The rows of a group lie close to one hidden flat surface of 12 dimensions, which may be shifted away from zero. Surfaces can cross.
In the rows, zero is written as 128.
Some rows, each with its group after it:
[ 99 111  75 146 141 125 164 166 156 148 139 127 113 149 137 105 172  65]
j609
[164  65 137 154 194 139 169 154 148 118 122 126 133 122 123  99 121 150]
j899
[124 132  96 164 132 142 154  82 146 140 177 104 158 111  97  95 141  93]
j980
[ 89 113 121 152 156 131 143 162 166 118 113 120  68 163 157  82 104 122]
j875
[110 144 137 159  99 139 159 131 141  93 122 148  97 128  90 133 116 146]
j980
[134 148  91 141 157 116 154 158 137 118 106 139 126 144 184  86 134 147]
j966
[163  82 124 178 171 151  92  99 199  99 188 153 112 137 108 129 125 169]
j380
[ 63 120 178 192  96 123 108 134 135 148 124 113 146  86  46 160  56 183]
j899
[126 138 151 177 115 159  85  85 201  81 145 169  95 144 129 114 116 182]
j966
[117 105 149 130 153 177 116 118  97 124 151 161  91 148 121 138 129 123]
j899
[124 148  94  96 152 116 152  90 128  92 103 142  86 158 162  88 173  46]
j875
[126 157 162  82  62 104 118 120 102 163 163 124 151 114 153 134 140 114]
j594
[122 199  78 151 107  84 191 151 150 131 160 133 144 103 113  95 116 132]
j609
[ 95 131 135  88 112  92 157 160 133  95 144 116 147 120 130  46 160 123]
j899
[138 112 104 165 109 145 172 115 183  84 125 143 108 157 108 122 148 108]
j875
[127  99 138 147 137 131 140 123 124 121 112 121  83 166 150 144  92 127]
j609
[143 143 142  98 121  60 139 135  96 122 107 109 134 129 189 112 109 156]
j609
[142 123 139 121  96  80 128 125 164 132  83 132 125 140 163 155 128 120]
j594
[129 151 137 122 123 170 101  68 169 166 173 156 153 143 164 125 100 108]
j594
[144 105 104  62 158 172 128 151 124 124 149 111 156 151  90 120 135  80]
j966
[111 101 124 162 207 123 130 123  69 122  82 130 115 128 133 123 110 152]
j380
[144 137 153 117 102 114 115  97 131 126  78 101 119 121 145 144 122 120]
j594
[135 150 107  97 100 117 137 130 113 124 135 130 162 151 169 114 143 127]
j966
[109 155 111 124 126 124  96 134 118 107  69 123 136 121 117 134 133 145]
j899
[ 75 119 153 118 134 143 165 148 143 171 164 133 109 144 144  76 105  84]
j380
[156 135 141 135  90  68 167 127  85 125  98 111 137 122 183 143 135 155]
j899
[124 141 149 118 147 112 111 150 125 103 114 133 109 121 129 109  96 180]
j609
[102 108 132 139 123 114 108 149 154  91  29  81 152 107  88 124 135 139]
j899
[129 136 110  90 158  98 111 193  69 134 112 118 120 119 157 121 162 152]
j980
[118 160 137 128  92 105 113  87  97 108 127 110 109  96 112 126 163 113]
j980
[147 118 154  98  96 149  82  78 152  86  79 117 162 144 129 138 126 142]
j594
[146  74 190 121  69 124 146  85  97  58  71  73 162 120  99 121 146 142]
j594
[123 136 134 172  92 110 137 149 157 162 192 129 142 117 153 118 118 168]
j980
[ 81 130 170 149 119 143 127 104 109 160 194 169 103 117 106 121 126 118]
j966
[122 130  86 142 194 123 156 157 145 165  84 110 158 103 113 118 112  92]
j966
[107 174 133 138  71  90 167 122 154 118 117 144 102 116  92 143 122  97]
j980
[131 152 106 147 152 128 151 126 133 129 128 155 127  93 103 117 164 103]
j875
[132 121 162 119  75  62 112 106 151 168 139  85 162  96 148 141 125 111]
j980
[158 108 155 131 152 155  91 120 125 149  96 107  89 134 167 165  94 140]
j594
[132 142 125 136 129 195  59 139 119 130 120 145 144 121  99 166 121 183]
j594
[120 136 126 123 128 125 120 132 145 108 136 131 107 127 121 115 142 125]
j380
[129 112 142 130 133 145 116  96 163 118 157 124 119 131 107 115 128 119]
j966
[126 125 144 156 115 149  90 152 121 117 132 144 110 137 135 152 114 199]
j980
[161 125  99 117 100 134 121 101 164 105 130 111 157 159 149 124 143 118]
j380
[110 172 153 124 150 106 136 137 126 120 117 156  98  81  99 107 115 143]
j899
[155  78 106 149 152 122 138  74 109 122  66 103 157 126 116 162 167  73]
j609
[130 147 132 192  93 110 124 120 142 133 126 146  98 118 140 158 121 170]
j980
[167 107 141 114 128  89 156 123 159 197 164 163 153  87 109 175 157  67]
j875
[137 113 134  93 131 129  94 155 154 125 116 131 145 128 127 129 143 136]
j875
[119 126 105 163 161 151 155 162 119 136  37  96 112 118 108 142 112 111]
j380
[169  97 107 170 133 149 172  63 135 147 128 112 134 157 129 175  99  82]
j966
[166 127 147 141  43 107 145 140 156 112 114  88 154 130 128 163 103 174]
j966
[133 109 163  98  82 121 107 108 138 120 158 115 137 138 127 135 126 125]
j380
[150  92 144 122 130 160 134 108 128 155  89  97  87 151 137 175 113  66]
j380
[ 91 167 126  76 156 139  70 139 122 147 136 122 155  85 102  91 142 119]
j875
[100 173 132  92  89 111 115 132  83 169 189 153 137 115 144 131 141 110]
j966
[141 133  96 120 173 114 116 139 133 155 112 116 160 115 136 134 113 123]
j609
[108 157  92  81 157 149 107 157 170  99 139 156 110 137 102  84 180  98]
j875
[144  94 112 105 113 105 149 129 132 124 147 100 193 145 165  90 154 121]
j966
[ 98 143 119 140  73 149 135 161  64 113 158  97 119 122  96 134 135 152]
j875
[111 123 124 108 168 125 113  99 148 125 118 134 147 150 166  86 114 116]
j380
[157 102 146 143  75 104 142 157 180 175  78  99 146 126 187 146 152 114]
j899
[105 178 102 143  93  94 164 146 137 104 145 150 116 116 130  91 174 131]
j609
[109 173 127 136 132 157 115 106  92 121 137 167  64 127 103 155 124 124]
j609
[140  85 112 167 176 111 183 168 130 141 124 130 111 115 132 112 152 121]
j875
[ 99 122 177 137 123 117 136 102 160  90  81 156  77 123  86 126 131 109]
j594
[141  97 104 205 146 147 134 109 170 127 141  98 144  95  69 128 136 134]
j980
[132 146 135 110 123  77 157 122 138 115  93 149 100 115 140 117 172  89]
j875
[138 147 143 131  90  91 114 132 172 161  86 117 135 108 141 171 106 129]
j594
[102 135 134 103 109 116 124 164 144 145 171 129 112 147 135 121 108 127]
j609
[121 116 174 123  68 136 104 102 152  96  85 119 129 132 120 150 127 135]
j899
[136 137 103  94 167  96 117 143 144 153 100 124 153 104 147 108 156  97]
j875
[127 140 115 154 134 101 166 153  95 137 114 112 127 102 118 131 140 125]
j966
[126 116 143 147 126 141 136 121 134 111  97 129  98 115  80 151 134 117]
j594
[118 110 167 156  88  83 203 145 126 139 182 110 104 133 127 115  82 141]
j609
[120 161 128 117 117  90 140 115 158  90 115 130 175 107 115  77 110 157]
j899
[151  79 186 131 125 117 133 128 120 148 164 156 146 120 161 124 150 160]
j875
[122 156  77 125 169 157  99 127 140 146 155 171 140 127 126 124 158 113]
j609
[154 162  92 112  81 149 124 112  98 122 188 136 166 152 121 168 124 138]
j609
[158 134 116 122 102 158 102  96 150 113 113 129 120 156 124 175 128 118]
j594
[126 163 105 115 130 129 125  88  84 127 121 122 116 118 121 137 146  82]
j980
[104 157  88  92 149 131 121 144 108 145 140 103 136 116 124  97 149  80]
j875
[127  61  98 117 126  97 170 159 140 193 192  99 178 146 169 111 164  59]
j609
[134 135 147 100 108 140 133 174 123 139 111 127 118 147 136 153  86 154]
j966
[140  93 131  80 133 160  91 157 172 124 143  96 133 134  82 129 136 104]
j594
[116 122 138 114 133 129 128 175 124 123 103 145 118 133 115 148 106 151]
j980
[110 156  81 185 198 155  95 150 142 146 117 166 126 107 128 114 134 169]
j966
[114  96 134 108 170 160  87 176 117 185 194 134 166 114 104 133  97 158]
j899
[102 160 144 169 102 137 149 104 173 150 101 139  84 129 132 141  93  99]
j380
[140  52 111 112 190 173 123 112  62 138 123 108 152 173 143 141 119 104]
j380
[112 127 168  90  89 125  89 136 180 157 131 114 149 126 140 127  99 130]
j380
[126 174 140 108 120  68  96 130 184 196  84 104 128  84 153 148 102  88]
j380
[125 130 138 108 116  72 106  94 181 123 163 141 170 142 187  78 122 145]
j380
[117 130 160 105 186 136 117 125 142 182 110 146  81  98 123 126 132  61]
j899
[112 204 124 163  65 142 153  68  66 118 127 176 167 112 128 137 152 153]
j594
[118 147  91  81 151 105 107 192 148 122 123 116 168 113 141  72 150 140]
j980
[117 148  93  86 101 137 144 153 161 119 168 127 191 134  99  96 132 110]
j980
[154  95 173 145 114 164 119 134 164 119 101 150  93 138 143 146 134 152]
j899

New rows, each followed by its group:
[142 109 115 109 157 128 127 158 136 175  87  93 139 141 171 133 117  91]
j380
[151  77 112 152 139 135 143 165 203 143  65  86 171 118 128 119 142 123]
j899
[102 111 124 105 173 207 111 122 140 138 113 146 100 177 144 119 105  83]
j380
[121 152 138  78 116 129 125 144 115 104 182 139 122 147 127 100 103 153]
j609
[ 69 163 153 124  57 109 117 163 158 181 152 140 120 116 148 119 137 117]
j899
[148 147 102 112 149  89 102 122 116 119  78  99 140 101 119 142 146 115]
j380
[109  70 126 135 160 156 158 173 119 146 131 125  76 146 150  99 190  78]
j899
[114 164 163  94  99 111 138 177 145  84  94 143  89  90 101  84 180 133]
j899
[149 110 115 144 121 133 166 136 114 155  90 109 110 120 133 154 183  55]
j899
[ 64 153 130 139 138 157 140 112 163 101  78 150 119 149 120  76  96 123]
j380
[ 78 107  84 198 133 129 148 154 121 156 118 123 117 160 169 120 142 126]
j899
[ 72 138 128 132 102 136 103  61 151  97 117 127 144 158 113 107 109 100]
j899
[106 203 119 128 116 127  96 127 146 154 103 179 130 108 134 157 125 138]
j594
[128  86 165 176 114 128 189 135  90 148 108 116 111 130 121 159  89 134]
j966
[134 160  72 124 131 121 146 128 154 137 147 132 143 157 160 122 107 116]
j609
[105 115 129 102 146 164 109 129 113 120 129 127 145 150 119 114 120 123]
j380
[100 156 125 149 106  89  93 131  92 154  87 137 208  95 167 130 143 190]
j966
[127 125 115 111 122 148 103 127 162 140 144 145 125 148 135 139 129 101]
j875
[131 178 126  72 126  97 111  98 122 114 146 130 179  96 108 103 123 126]
j609
[112 148 108 169 120 181 120 171 110 112 114 150 100 133  98 152 117 185]
j380
[ 84 147 132 102  47  93 109 182 155 161 144 121 128 123 129 140 154 112]
j609
[123 162  78 159 161 156 123 135 107 129 165 155 163 117  83 138  99 177]
j899
[158 133 120 122 108  55 108 159 147 178 120  91 186 104 187 138 117 163]
j380
[147 114 144 140 157  75 127 170 205 145  59 141 146  83 124 128 141 143]
j875
[123 142 138 167 102 146 147 154 161 113 116 147 112 117 107 125 139 156]
j899
[161 181  86 106 102 143 124 112 127 116 114  68 153 114 141 110 148 108]
j594
[113 107 173 118 109 133 178 109 115 115 139 104 158 136 127  79  96 127]
j980
[111 197 115 137 155 141 111 138 132 130  93 137 104  95 141  94 134 149]
j594
[102 161 140 133  83  99 120 189 160 157  95 125  83 109 117 174 111 129]
j875
[158 147  96 122  97 157  96 162 146 127 143 140 193 133 131 148 129 189]
j899
[ 95 115 140 176 135 141 132  88 159 115 120 155 145 134 129 102 114 142]
j966
[166 171 111  93 115 101 135 151 116 126 102 125 163 100 140 136 148 149]
j899
[126 146 150  81 115 152  94 108 166 153 194 197 125 119  95 150 157  84]
j875
[123 143 128 113 126 115 127 138 155 129  86 118 139 115 138 112 148 113]
j899
[155  72 117 144 162 121 175 147 135 121 129 139 109 151 140 119 162 104]
j875
[109 108 156  90 152 117 141 123 173 162 118 114 106 140 167  84 117  61]
j380
[101 156 164 104 112  80 133 137 142 174 130 124  96 106 157 116 115  96]
j380
[105 128 110  88 175 115 108 170 155 156  94 116 176 110 138  79 129 124]
j966
[138 162 131 143  95 140 132 115 175  69 134 152  85 156 143 110 125 165]
j966
[ 82 136 136 191 130 182  91 149 136 152 135 124  79 134 104 150  64 168]
j875
[102 164 105 107 116 137 128 127 151  86  74 129 130 152 142  85 137 124]
j380
[125 141 165 104  88 127 121 141 139 131 184 187 106 124 126 143 165 131]
j875
[117 151 137 129 138 132 100 137 169 154 132 160 134  99 112 129 130 135]
j875
[125 138  87 126 103 152 182 138 140  82 146 129 152 154  97 100 148 105]
j966
[ 87 150 183 101 130 114 110 101 153 156 133 171 108 109 129 111 119  96]
j594
[120  80 142 116 126 133 157 147 127 150 168  82 113 151  91 144  60  93]
j609
[ 89 124 174 137  96 108 102  70 138 114 108 129 144 142 130 131  75 148]
j899
[111 146 121 143 116 134 111 125 125 130 129 102 159 107 127 102 126 154]
j875
[159 152  72 128 101 145 124 156 111 142 167 124 201 108 112 150 168 154]
j875
[148 118 105 138 184 144  83 116 124 128 104 156 161 115 137 138 159 157]
j609
[180 171 133 109 136 108 185 108 116 112 141 160 120 103 130 116 141 119]
j899
[133 150 138 123 122 120 159 167 171 156 141 117  92 114 108 140  89 112]
j966
[133 149 164 102  87  99 107 112 149 111  91 161  93 134 152 153 144 128]
j875
[110 117 171 113 101 123 119 135 139 116 138 122 134  97  83 112 143 133]
j875
[137 183 105 130 119 105 135 163 105 110 103 175 102 107 132 139 185 142]
j875
[131 161 140  92 117 115 124 106 133  94 129 120 107 157 144 122  62 145]
j609
[136 180  97 173 110 121 162 108 121 152  94 112 184  78 113 131 135 128]
j594
[110 153 108 154 105 161 138 145 105 100  59 120 128 138  99 153 115 151]
j380
[125 120 136 156  93 111 133 102  91 123  95 131 115 162 194 155 124 149]
j899
[ 90 142 150 139 179 115  84 153 143 150 139 110 113  81 151  57 132 167]
j980
[124 217 113  82  79 115  91 116  87  97 134 158 125 125 129 141 147 157]
j609
[122 106 122 195 149 106 152 161 123 152 135 156 113 115 155 123 152 159]
j609
[123 144 153 132 108 146  88 181 120 101 160 163  63 129 127 133 148 201]
j380
[121 156 111 111 133 118  92 161 122 132 135 153 142 121 154 116 148 158]
j609
[130 146 118 122 112 176 113 122 113  78 132 152 129 151 132 108 156 169]
j594
[137 177 130  95 174 114  83  77 113 106  76 178 126 109 163 104 172 126]
j875
[153 129 127  83 135 134 111 185 212 139 167 133 204 109 136  76 132 167]
j899
[104 133 147 130 125 131 142 109 131 128  96 129  91 142 148 118 114 102]
j380
[ 94 172 122 164  74 121 156 130 160  83 118 158  98 145 142  90 151 151]
j899
[120 105 133 142 128 158 154 168 160 101 179 176  79 154 114 105 155 128]
j875
[109 169 153 118 144 139  73 120 112 150 138 165 122 106 151 110 131 166]
j875
[151 158 168  81 171 115 133 113 108  87  99 161  87 107 119 104 138 123]
j899
[ 99 157  85  74 163 133 101 159  64 124  82 109 166 123 125 114 144 122]
j380
[141 102 147 135  69 123 134 158 136  83 130 101 145 146 113 137  96 210]
j609
[145 132 144 157 121 122 121  97 165 170 150 156  85 156 205 149  97 130]
j380
[129 140 137 153  54 153 143 127 154 161 153 128 135 148 154 163 100 136]
j380
[ 93  97 192  92 181 148  89 142 133 122 139 166  81 113 106  85 137 121]
j875
[138 144 102 161 102 148 126 101  97 112 167 152 128 139 113 168 130 153]
j380
[184 106 113 138 158 145 138 106 161 142 177 136  93 169 172 140 105 111]
j966
[175 121 148 107 124 151 146 132 178  94 129 145 142 127 126 109 146 142]
j899
[130 171 125  94 175 115 123  70 154 121 160 140 152 108 105  87  87 104]
j609
[157  81 125 125 132 173 137 207 107 112 117 100  73 152 127 143 160 137]
j380
[128 148 100 187 191  80 149 120 169 176 144 128 132  71 100 128 109 110]
j380
[137 145 138 131 137 120 167  79 112  59  61 141  77 132 126 112 165  86]
j899
[146 115  91 156 169 153 149 103 153  82  88 127 154 109  65 114 169 100]
j875
[106 147 151 130 121 120 182  64 143 121 116 140 112 136 124 104  94  76]
j980
[132 145 151 133  88 122 135  79 167 124 140 132 171 129 121 134  99 139]
j899
[112 106 204 147 135 108 151 110 122 104 135 175  82 117 155  85 153 153]
j875
[ 87 143 143  65 102 130  95 252 118 117 174 124  94 146 122 104 106 189]
j609
[103 144 119 169  73 136 161 114 137 131 159  77 164  98  74 109 122 122]
j875
[113 138 165  49 156 115  69 144 135 173 132 130 149  97 131 120 112 119]
j899
[106 120 144 144 120 104 145 145 168 124  95 113  92 145 143 116  86 127]
j609
[138 143 116 123 122 108 107  72 151 130 102 112 160 119 114 150 115 101]
j380
[171 136 134 108  99  61  92 148 139 135 100 100 143 124 202 144 137 170]
j380
[150 137  83 107 131 146  93 127 205 174 112 102 189 139 147 140 105 103]
j380
[109 139  94  98 139 160 128  94 149 116 119 135 189 145 108  99 138  77]
j966
[126 131 142 101  96 144 116  94  83 117 153  95 165 122 130 111 137 130]
j980
[122 148 134 155  76  95 161 172 144 110 157 124  93 110 118 104 157 152]
j380
[109 153 130 107 138 149 106 128 140 116 181 164 153 134 114 102 111 167]
j899
[100 116 120 134 110 166 153 150 147 124  55 106 169 172 163 108  86 139]
j380
[119 138 101 141 132 140 153 146 117 115 101 130 144 132 121 121 129 132]
j966
[111 153 164 134 114 151 136 141 177 164  32 126  32 144 162 149  90  78]
j380
[113 193  95  94 150  98 111 116 127  99  76 139 102 121 137 110 142 102]
j609
[114 164 141 165  78  98 162 139 142 141  77 128 103 131 178 138 105 146]
j380
[121  97 163 111 161 140  85 116 145 124 116 121 156 118 137  96 124 151]
j875
